The same things were measured in two ways. Each way mixes the same 3 hidden numbers, adds some noise and spreads widely along 2 directions of its own, which tell nothing about the thing.
(in the rows, 128 means zero)
Some things both ways: the first way, then the second way.
[108 153 126 101 173 117 101 109  96  96 161 116 129 141]
[125 133 127 141 109 105 121 155  88 142]

[144 113 143 143 135 116 102 130  97 121 130 132 149 124]
[ 94 128 154 106 112 122  89 138 109 132]

[152 107 137 179 120 139 134 158 128 110 118 114 127 135]
[ 91 116 106 138 118 108 172 156 134 124]

[155  51 166 194 126 117 198 201 178 163 145 150  46 133]
[ 71  71  57 112 157 174 144 105 223  89]

[160 112 118 238  82 190 149 183 157 108 117 108 102 136]
[ 77 127 118 107 132  94 228 164 174 100]

[131 109 136 141 123 120 128 139 129 143 110 142 132 117]
[135 111 136 134 132 140 111 121 136 134]

[ 94 103 141  94 162  88 171 134 156 188 145 166  66 117]
[163  88  80 126 166 174  94  87 170 106]

[106 141 119 111 153 130 134 119 142 115 122 118 123 132]
[112 151 120  99 130 108 142 153 113 113]

[113 153 111 142 142 143 114 128 113 107 158 121 110 135]
[130 135 130 129 124 103 165 150 119 124]

[141 108 135 152 130 141 142 143 145 102 100 101 142 135]
[ 96 128 156 118 113 112 139 145 131 133]

[ 97 166 108 104 136 132 101 102 105 132 135 135 135 115]
[180 142 147 135 126 113 132 137  98 139]

[117 100 132 137 116 121 164 149 157 183 120 166  82 110]
[158 103  83 119 163 161 133 102 173 102]

Other things, the second way, with their names:
<152>: [ 53 123 180 142  61 103  54 164  61 170]
<414>: [111 108 132 128 121 143  86 119 130 136]
<224>: [ 93 130 112 117 120 111 143 150 123 116]
<518>: [163  88 135 176 129 154 113 109 143 154]
<383>: [ 91 112 102 128 117 136 100 140 120 123]
<338>: [128 140 131 126 132 100 181 160 133 120]
<375>: [ 88 123 136 106 120 119 121 144 137 126]
<150>: [107 107 105 139 126 129 129 139 135 128]
<333>: [101 120 123 137 112 109 145 152 120 139]
<229>: [107  95 103 143 126 149 108 123 140 130]
<55>: [151 116 108 124 140 143 104 118 127 117]
<257>: [126 115 100 109 146 145 130 116 155 107]
<56>: [ 75 109  82 106 139 134 159 137 174  99]
<525>: [ 97 112 158  95 131 153  70 107 150 125]
<378>: [168 102 109 142 143 160  91 103 127 131]
<254>: [  4 104 160 122  70 117  62 160 109 153]
<348>: [ 95 122 113 112 120 136  95 136 118 121]
<478>: [220 115 138 163 145 144 121 110 121 144]
<303>: [168 104 103 146 152 147 128 111 144 117]
<444>: [131 121 130 116 132 142  83 117 122 123]
<11>: [116 116 135 116 127 135 107 122 138 125]
<233>: [ 88  97 129 140 112 139  87 134 129 142]
<78>: [104  98 152 152 106 133  94 128 131 153]
<43>: [200 134 156 134 143 143  85 107 104 139]
<27>: [ 97 142 165 128  78 106  53 158  48 161]
<49>: [121  84  89 124 143 179  59  97 154 116]
<236>: [ 28 127 118  88 115 102 172 162 171 101]
<104>: [135 104 128 152 129 139 130 123 146 134]
<10>: [116 129 172 119 116 127  93 129 120 140]
<335>: [ 86 103 130 129 107 139  77 132 122 140]
<28>: [161 105  92 115 161 160 122 103 166 103]
<291>: [121 113 152 143 112 134  90 129 116 148]
<440>: [130 124 122 124 130 120 140 134 136 119]
<496>: [ 98 157 174  94 103  90 125 162  96 132]
<24>: [ 65  98  80 133 112 136  99 142 125 124]
<281>: [178 119 136 148 128 136  98 118 100 140]
<327>: [118  98 122 138 124 148 100 125 138 136]
<135>: [138 127 113  96 155 146 111 114 146 102]
<367>: [206 120  66 130 176 148 171 107 154  98]
<129>: [126 142 127 115 130 100 180 151 131 116]
<13>: [114 116  98 138 120 125 124 141 119 124]
<174>: [  8 139 154  94  83  90 113 177 105 132]
<165>: [130 135 151 135 104 118  84 142  80 146]

Some of these things the first way, each followed by its name:
[173  70 185 116 208 103 141 143 135  38 108  75 161 174]  <254>
[132 107 146  93 162 110 134 117 139 109  95 116 151 134]  <291>
[133 102 148  95 188 111 144 128 148  86 106 100 130 152]  <78>
[118  99 144  98 139  98 141 122 140 178  95 158 132 104]  <378>
[ 77 159 110  61 161 108 119  89 120 155 127 147 125 112]  <43>
[109 114 126 140 119 112 138 142 125 195 151 178  72 105]  <28>
[ 83 159  99  91 144 126 124  99 128 160 124 148 118 107]  <478>
[114 117 129 128 152 127 150 135 144 122 127 122 104 136]  <104>
[147  74 162 123 144 102 152 146 150 142  97 140 128 124]  <229>
[115 154 118 122 157 146 111 113 116  80 125  94 142 145]  <496>
[101 132 107 155  82 134 135 140 129 219 134 193  86  82]  <367>
[133 114 144 137 139 110 116 137 104 133 149 140 125 127]  <13>
[105 141 125 110 135 107  98 106  93 159 137 159 140 101]  <281>
[153  74 151 175 114 133 172 171 165 142 107 131 100 129]  <56>
[141 128 155  89 167  89  68  99  65  94 123 124 201 127]  <27>
[132 108 154 109 185  99 135 136 127  97 146 119 111 150]  <233>
[147  88 161 122 152 100 133 138 124 133 118 137 132 130]  <383>
[151  96 145 138 138 133 136 135 144 103  76 106 159 135]  <333>
[146  85 153 131 137 115 148 142 144 132  98 125 135 128]  <150>
[106 142 132  66 187 104 107  92 107 102 125 118 153 135]  <165>
[127  92 145 112 159 107 158 137 157 133 109 129 120 137]  <525>
